The rows of each matrix lie in a flat space through zero, up to rounding. After each matrix: how many dimensions does the smallest such space have?

array([[ 11.8,   2.1,  -9.8,  10.2,  -8.0, -13.3,  -3.9,   4.5,   9.9,
         -1.3,   1.9,   2.1,  -2.3,  -8.5],
       [  2.1,  68.5,  10.5,  -4.7,  18.2,  16.6,  -2.4,  12.1,  25.5,
         22.8, -31.8,  -0.6,  47.7, -25.9],
       [ -9.8,  10.5,  11.1,  -5.8,  14.7,  15.1,  -0.4,  -1.9,  -7.5,
          5.5,  -8.2,   1.4,  14.6,   4.1],
       [ 10.2,  -4.7,  -5.8,  26.6,  11.7, -10.2, -18.0,   1.8, -10.0,
         -1.8,   0.9,  16.8,  11.4,   1.7],
       [ -8.0,  18.2,  14.7,  11.7,  35.4,  18.2, -15.5,  -0.9, -19.3,
          9.3, -15.0,  16.1,  36.9,   6.7],
       [-13.3,  16.6,  15.1, -10.2,  18.2,  20.9,   1.2,  -2.1,  -7.5,
          8.1, -11.8,   0.1,  19.3,   4.0],
       [ -3.9,  -2.4,  -0.4, -18.0, -15.5,   1.2,  14.1,  -0.9,  10.2,
         -1.5,   3.5, -13.5, -16.0,  -2.4],
       [  4.5,  12.1,  -1.9,   1.8,  -0.9,  -2.1,  -0.9,   3.6,   8.6,
          3.2,  -4.4,  -0.2,   6.1,  -7.6],
       [  9.9,  25.5,  -7.5, -10.0, -19.3,  -7.5,  10.2,   8.6,  31.9,
          5.5,  -6.0, -12.7,  -2.3, -21.9],
       [ -1.3,  22.8,   5.5,  -1.8,   9.3,   8.1,  -1.5,   3.2,   5.5,
          8.1, -11.4,   0.7,  18.1,  -6.7],
       [  1.9, -31.8,  -8.2,   0.9, -15.0, -11.8,   3.5,  -4.4,  -6.0,
        -11.4,  16.3,  -2.5, -27.1,   8.7],
       [  2.1,  -0.6,   1.4,  16.8,  16.1,   0.1, -13.5,  -0.2, -12.7,
          0.7,  -2.5,  13.3,  14.5,   4.7],
       [ -2.3,  47.7,  14.6,  11.4,  36.9,  19.3, -16.0,   6.1,  -2.3,
         18.1, -27.1,  14.5,  53.4,  -8.5],
       [ -8.5, -25.9,   4.1,   1.7,   6.7,   4.0,  -2.4,  -7.6, -21.9,
         -6.7,   8.7,   4.7,  -8.5,  17.4]])
 -> 3

array([[ -5.6,  24.1,   3.4,  34.1, -54.5,  -4.7,  -2.5,  52.9,  -8.1,
         11.2,  10.8,  24.1,   7.5,  -7.5],
       [ 24.1,  36.2, -18.4, -28.1, -43.1,  19.3, -18.8,  32.0,   4.8,
         -8.9,  26.6,   0.5,  -2.6, -40.6],
       [  3.4, -18.4, -25.2, -30.1, -13.0, -15.0, -31.1,  40.0, -18.4,
         13.8, -13.8,  22.6,  16.6, -11.0],
       [ 34.1, -28.1, -30.1, -50.3,  -7.5,  18.6, -21.8,  42.9,  -2.4,
        -28.1,   9.1,  19.1,   1.1, -35.4],
       [-54.5, -43.1, -13.0,  -7.5,  47.0,  27.2,  39.0, -14.7,  43.9,
         32.8, -68.6, -71.3,  -3.3,   3.6],
       [ -4.7,  19.3, -15.0,  18.6,  27.2,  16.8, -18.4, -21.9, -47.6,
         16.2,  17.5,   5.8, -25.0,  35.9],
       [ -2.5, -18.8, -31.1, -21.8,  39.0, -18.4,  31.5,  28.5, -23.8,
         23.8, -16.7,   6.0,   1.1,   2.5],
       [ 52.9,  32.0,  40.0,  42.9, -14.7, -21.9,  28.5,  -5.2, -13.0,
        -57.1,  80.4,  55.6, -10.9,   6.7],
       [ -8.1,   4.8, -18.4,  -2.4,  43.9, -47.6, -23.8, -13.0, -37.8,
         34.7,  24.9,  22.6,   2.4,  43.4],
       [ 11.2,  -8.9,  13.8, -28.1,  32.8,  16.2,  23.8, -57.1,  34.7,
        -27.3,  -9.0, -38.9,  -8.1, -12.9],
       [ 10.8,  26.6, -13.8,   9.1, -68.6,  17.5, -16.7,  80.4,  24.9,
         -9.0,  46.8,  15.6,   1.8, -37.3],
       [ 24.1,   0.5,  22.6,  19.1, -71.3,   5.8,   6.0,  55.6,  22.6,
        -38.9,  15.6,  31.5,  13.2, -37.5],
       [  7.5,  -2.6,  16.6,   1.1,  -3.3, -25.0,   1.1, -10.9,   2.4,
         -8.1,   1.8,  13.2,  11.6,   2.4],
       [ -7.5, -40.6, -11.0, -35.4,   3.6,  35.9,   2.5,   6.7,  43.4,
        -12.9, -37.3, -37.5,   2.4, -31.0]])
 -> 8

array([[-72.9,  64.1,  17.2,  36.6,  24.7, -25.4, -35.6, -14.7, -20.7,
         15.9, -21.5, -44.7,   6.1,  23.1],
       [ 64.1, -42.0,  -5.0, -26.0, -38.0,  19.8,  26.8,  17.3,  16.2,
         -7.5,  28.2,  30.3,  -3.2, -19.5],
       [ 17.2,  -5.0,   6.6, -15.4,  -7.7,   1.6,  19.4,   8.3,  -0.4,
          5.7,  10.9,   0.6,   6.4,  -6.1],
       [ 36.6, -26.0, -15.4,  12.6, -35.6,  33.4, -27.5,  18.7,  13.2,
         -6.5,  18.8,  30.9, -18.9,  -8.8],
       [ 24.7, -38.0,  -7.7, -35.6,   7.7, -20.1,  52.8, -24.4,  13.9,
        -26.4,  -8.9,  14.8,   5.6, -10.2],
       [-25.4,  19.8,   1.6,  33.4, -20.1,  -4.4, -23.2, -25.6,  -6.9,
        -10.2, -13.7,  -0.4, -14.8,   2.6],
       [-35.6,  26.8,  19.4, -27.5,  52.8, -23.2,  41.8,  -4.8, -24.7,
         23.2, -17.3, -32.5,  26.6,   5.7],
       [-14.7,  17.3,   8.3,  18.7, -24.4, -25.6,  -4.8, -28.2,   4.6,
        -16.5,  -5.8, -11.3,  -3.8,   4.2],
       [-20.7,  16.2,  -0.4,  13.2,  13.9,  -6.9, -24.7,   4.6,   1.7,
          4.3,  -3.0, -15.2,   2.3,  12.2],
       [ 15.9,  -7.5,   5.7,  -6.5, -26.4, -10.2,  23.2, -16.5,   4.3,
        -12.9,   3.4,   6.0,  -1.3,  -8.6],
       [-21.5,  28.2,  10.9,  18.8,  -8.9, -13.7, -17.3,  -5.8,  -3.0,
          3.4,  -0.1, -19.6,   1.6,   8.7],
       [-44.7,  30.3,   0.6,  30.9,  14.8,  -0.4, -32.5, -11.3, -15.2,
          6.0, -19.6, -12.1,  -7.2,  10.9],
       [  6.1,  -3.2,   6.4, -18.9,   5.6, -14.8,  26.6,  -3.8,   2.3,
         -1.3,   1.6,  -7.2,  10.9,  -1.5],
       [ 23.1, -19.5,  -6.1,  -8.8, -10.2,   2.6,   5.7,   4.2,  12.2,
         -8.6,   8.7,  10.9,  -1.5,  -4.3]])
 -> 5

array([[ 49.8,   6.0,   8.0,  -9.2,  25.7,  -3.6, -29.2, -11.9,  17.5,
         -1.8, -12.0, -14.1,   2.2, -23.9],
       [  6.0,  41.1,  -5.8, -24.2,  17.4,  12.9,   4.4,  -3.8, -24.4,
         39.6,  26.7,  18.5, -11.0,  -8.7],
       [  8.0,  -5.8, -22.8,  -0.1,  17.6,  24.2,  18.5,   0.8, -15.8,
         -1.9,   7.4, -22.8,  15.6,  12.8],
       [ -9.2, -24.2,  -0.1,  49.9, -24.7,   2.7,  -4.4, -17.6,  18.0,
          0.4,  16.9, -20.0, -10.1,   8.3],
       [ 25.7,  17.4,  17.6, -24.7,  19.9,   0.4, -16.8,  -1.8,  -0.2,
         -0.1, -27.3,   1.6,  -2.9, -13.1],
       [ -3.6,  12.9,  24.2,   2.7,   0.4,  34.5,   0.8,   0.4, -26.1,
         19.8, -19.8,  20.1,  13.2,  19.2],
       [-29.2,   4.4,  18.5,  -4.4, -16.8,   0.8,  44.9, -12.7, -14.3,
         -7.7, -17.9, -10.4,  14.0,   2.0],
       [-11.9,  -3.8,   0.8, -17.6,  -1.8,   0.4, -12.7,  54.3,   2.1,
        -12.7,  11.6,   9.6, -19.8, -30.4],
       [ 17.5, -24.4, -15.8,  18.0,  -0.2, -26.1, -14.3,   2.1,  17.8,
        -16.8, -11.5,  -1.1,  12.7,  -4.9],
       [ -1.8,  39.6,  -1.9,   0.4,  -0.1,  19.8,  -7.7, -12.7, -16.8,
         30.5,  15.8,  -0.6, -23.0,  -8.2],
       [-12.0,  26.7,   7.4,  16.9, -27.3, -19.8, -17.9,  11.6, -11.5,
         15.8,  35.5, -11.9,   7.3, -15.8],
       [-14.1,  18.5, -22.8, -20.0,   1.6,  20.1, -10.4,   9.6,  -1.1,
         -0.6, -11.9,  43.3, -18.8,  -3.1],
       [  2.2, -11.0,  15.6, -10.1,  -2.9,  13.2,  14.0, -19.8,  12.7,
        -23.0,   7.3, -18.8,  49.8,  20.0],
       [-23.9,  -8.7,  12.8,   8.3, -13.1,  19.2,   2.0, -30.4,  -4.9,
         -8.2, -15.8,  -3.1,  20.0,  77.1]])
 -> 11

array([[-19.5, -12.0,   3.9,  23.9,  -1.7, -37.4,   8.9,   8.2,  23.4,
        -30.4, -13.4,  -6.2,  -4.9, -17.2],
       [-12.0, -61.3,   4.5, -19.0,   1.6, -66.3,   2.5,   7.2,   7.9,
        -55.1, -16.9, -43.9, -27.1, -16.2],
       [  3.9,   4.5,  -5.5, -23.3,  -2.7,  34.4,   1.4, -12.7, -14.1,
          6.0,  16.7,   4.7,  -3.7,   8.7],
       [ 23.9, -19.0, -23.3,  34.3,   3.0, -24.9,  10.5,  -1.4,  56.8,
        -15.2,   9.1, -57.2, -20.6, -12.4],
       [ -1.7,   1.6,  -2.7,   3.0,  -0.2,  -2.7,  -0.7,   1.6,   7.3,
         -2.7,   5.2,  -2.0,   0.9,   1.4],
       [-37.4, -66.3,  34.4, -24.9,  -2.7, -65.5,  15.1,   3.5, -36.3,
        -63.3, -62.0,  -3.9, -26.9, -37.5],
       [  8.9,   2.5,   1.4,  10.5,  -0.7,  15.1,  10.4,  -8.6,  -3.9,
          8.6, -12.5,   1.2,  -5.4, -10.3],
       [  8.2,   7.2, -12.7,  -1.4,   1.6,   3.5,  -8.6,   2.7,  16.2,
          6.1,  24.3, -11.1,   4.1,  13.9],
       [ 23.4,   7.9, -14.1,  56.8,   7.3, -36.3,  -3.9,  16.2,  55.2,
         12.2,  -0.7, -32.5,   5.6,  -4.4],
       [-30.4, -55.1,   6.0, -15.2,  -2.7, -63.3,   8.6,   6.1,  12.2,
        -68.6, -13.1, -30.3, -25.4, -19.8],
       [-13.4, -16.9,  16.7,   9.1,   5.2, -62.0, -12.5,  24.3,  -0.7,
        -13.1, -27.5,  -0.8,   8.6,  -5.4],
       [ -6.2, -43.9,   4.7, -57.2,  -2.0,  -3.9,   1.2, -11.1, -32.5,
        -30.3,  -0.8, -17.6, -23.8,  -0.4],
       [ -4.9, -27.1,  -3.7, -20.6,   0.9, -26.9,  -5.4,   4.1,   5.6,
        -25.4,   8.6, -23.8, -10.6,   3.1],
       [-17.2, -16.2,   8.7, -12.4,   1.4, -37.5, -10.3,  13.9,  -4.4,
        -19.8,  -5.4,  -0.4,   3.1,   2.4]])
 -> 5

array([[  1.1,  22.5,   3.2,  -1.4,   3.3, -30.0,   5.5,  -5.1,  23.2,
        -18.8,  32.0, -17.5,  -1.7,   4.9],
       [ 22.5, -12.2, -23.8, -27.9,  26.1,  29.0,  -9.7,  -1.2,   5.0,
        -24.4,  16.8,  20.3, -29.0,   8.1],
       [  3.2, -23.8, -18.2, -29.1,  38.2,  10.0,  -3.4,   2.5, -16.1,
        -16.2,  13.4,  30.1,  -2.1,  -3.8],
       [ -1.4, -27.9, -29.1,  13.6,   5.8,  45.6, -25.9,   4.6, -24.6,
         35.3, -41.6,  24.6,  -7.6, -23.6],
       [  3.3,  26.1,  38.2,   5.8, -35.4, -28.8,   5.4,   7.7, -10.8,
         -3.9, -12.5, -17.5,  26.0,  -9.4],
       [-30.0,  29.0,  10.0,  45.6, -28.8, -58.8, -12.8,   3.0,  -0.2,
         47.0, -25.9, -43.4,  38.6, -50.4],
       [  5.5,  -9.7,  -3.4, -25.9,   5.4, -12.8, -37.0,  22.3, -29.6,
         24.1, -46.8,  25.5,  49.4, -25.9],
       [ -5.1,  -1.2,   2.5,   4.6,   7.7,   3.0,  22.3, -10.1,   6.6,
        -19.2,  29.2,  -4.5, -19.5,  10.9],
       [ 23.2,   5.0, -16.1, -24.6, -10.8,  -0.2, -29.6,   6.6,  35.4,
         18.4, -34.6, -31.7,  -6.7,  -7.6],
       [-18.8, -24.4, -16.2,  35.3,  -3.9,  47.0,  24.1, -19.2,  18.4,
         25.6,   3.5,  -6.8, -46.6,  37.3],
       [ 32.0,  16.8,  13.4, -41.6, -12.5, -25.9, -46.8,  29.2, -34.6,
          3.5, -33.7,  27.4,  44.8, -15.0],
       [-17.5,  20.3,  30.1,  24.6, -17.5, -43.4,  25.5,  -4.5, -31.7,
         -6.8,  27.4, -24.5,  -2.7, -30.1],
       [ -1.7, -29.0,  -2.1,  -7.6,  26.0,  38.6,  49.4, -19.5,  -6.7,
        -46.6,  44.8,  -2.7, -59.7,   2.0],
       [  4.9,   8.1,  -3.8, -23.6,  -9.4, -50.4, -25.9,  10.9,  -7.6,
         37.3, -15.0, -30.1,   2.0, -18.1]])
 -> 8

array([[  5.6,  -2.5, -10.9,   0.7,   1.4, -13.9,  -5.1,  -9.8,  -1.7,
          7.3,  -8.1, -15.1,  -4.8, -12.8],
       [ -2.5, -11.4, -20.4,   6.4,  12.9,  -6.2,   8.7,   4.7,  -7.7,
         11.2, -11.2, -29.0, -12.6,   5.9],
       [-10.9, -20.4, -30.1,  12.3,  24.6,   1.7,  22.9,  19.7, -13.9,
         15.0, -14.1, -42.9, -20.5,  25.2],
       [  0.7,   6.4,  12.3,  -3.5,  -7.1,   5.0,  -4.1,  -1.4,   4.3,
         -6.9,   6.9,  17.3,   7.4,  -1.7],
       [  1.4,  12.9,  24.6,  -7.1, -14.3,  10.0,  -8.2,  -2.8,   8.7,
        -13.8,  14.0,  34.8,  14.8,  -3.4],
       [-13.9,  -6.2,   1.7,   5.0,  10.0,  21.9,  19.1,  24.7,  -4.3,
         -3.7,   5.4,   1.8,  -2.8,  31.9],
       [ -5.1,   8.7,  22.9,  -4.1,  -8.2,  19.1,   1.5,   9.0,   5.8,
        -14.1,  15.0,  32.1,  12.0,  11.7],
       [ -9.8,   4.7,  19.7,  -1.4,  -2.8,  24.7,   9.0,  17.4,   3.1,
        -13.2,  14.7,  27.4,   8.8,  22.6],
       [ -1.7,  -7.7, -13.9,   4.3,   8.7,  -4.3,   5.8,   3.1,  -5.2,
          7.6,  -7.6, -19.7,  -8.6,   3.9],
       [  7.3,  11.2,  15.0,  -6.9, -13.8,  -3.7, -14.1, -13.2,   7.6,
         -7.1,   6.4,  21.5,  10.8, -16.9],
       [ -8.1, -11.2, -14.1,   6.9,  14.0,   5.4,  15.0,  14.7,  -7.6,
          6.4,  -5.7, -20.3, -10.5,  18.8],
       [-15.1, -29.0, -42.9,  17.3,  34.8,   1.8,  32.1,  27.4, -19.7,
         21.5, -20.3, -61.3, -29.2,  35.0],
       [ -4.8, -12.6, -20.5,   7.4,  14.8,  -2.8,  12.0,   8.8,  -8.6,
         10.8, -10.5, -29.2, -13.3,  11.2],
       [-12.8,   5.9,  25.2,  -1.7,  -3.4,  31.9,  11.7,  22.6,   3.9,
        -16.9,  18.8,  35.0,  11.2,  29.3]])
 -> 2

array([[  0.0,  -4.4,  -3.8,  -2.4,  -1.0,  -0.8,   1.4,   0.3,  -1.9,
          0.1,   0.4,  -0.5,  -2.8,  -0.2],
       [ -4.4,   7.3, -32.7,   2.2,  -0.8,  50.3,  10.0,  29.0, -31.1,
         20.4,  16.0, -27.6,  21.9,   5.1],
       [ -3.8, -32.7, -63.4, -16.0, -12.7,  33.6,  20.2,  27.8, -41.2,
         13.3,  23.3, -22.2,  -4.1,   3.5],
       [ -2.4,   2.2, -16.0,  17.3, -16.3,   2.0,  -3.1,   8.1,   4.1,
        -17.2,  32.5,  21.5,  15.5,   7.0],
       [ -1.0,  -0.8, -12.7, -16.3,  13.3,  33.8,  11.4,  13.9, -28.0,
         30.4, -17.4, -39.8,  -0.8,  -2.9],
       [ -0.8,  50.3,  33.6,   2.0,  33.8,  52.6,  -1.4,  11.7, -14.5,
         44.0, -37.5, -52.1,  27.5,  -3.2],
       [  1.4,  10.0,  20.2,  -3.1,  11.4,  -1.4,  -2.6,  -6.6,   4.4,
          8.2, -19.4,  -8.9,  -2.0,  -3.4],
       [  0.3,  29.0,  27.8,   8.1,  13.9,  11.7,  -6.6,  -1.7,   6.3,
         10.6, -15.5, -10.6,  14.5,  -1.0],
       [ -1.9, -31.1, -41.2,   4.1, -28.0, -14.5,   4.4,   6.3,  -2.0,
        -26.3,  41.2,  30.0,  -5.6,   6.2],
       [  0.1,  20.4,  13.3, -17.2,  30.4,  44.0,   8.2,  10.6, -26.3,
         46.5, -41.7, -57.9,   4.7,  -6.3],
       [  0.4,  16.0,  23.3,  32.5, -17.4, -37.5, -19.4, -15.5,  41.2,
        -41.7,  28.8,  55.8,  14.7,   6.2],
       [ -0.5, -27.6, -22.2,  21.5, -39.8, -52.1,  -8.9, -10.6,  30.0,
        -57.9,  55.8,  71.8,  -5.0,   8.6],
       [ -2.8,  21.9,  -4.1,  15.5,  -0.8,  27.5,  -2.0,  14.5,  -5.6,
          4.7,  14.7,  -5.0,  26.0,   5.2],
       [ -0.2,   5.1,   3.5,   7.0,  -2.9,  -3.2,  -3.4,  -1.0,   6.2,
         -6.3,   6.2,   8.6,   5.2,   1.6]])
 -> 3
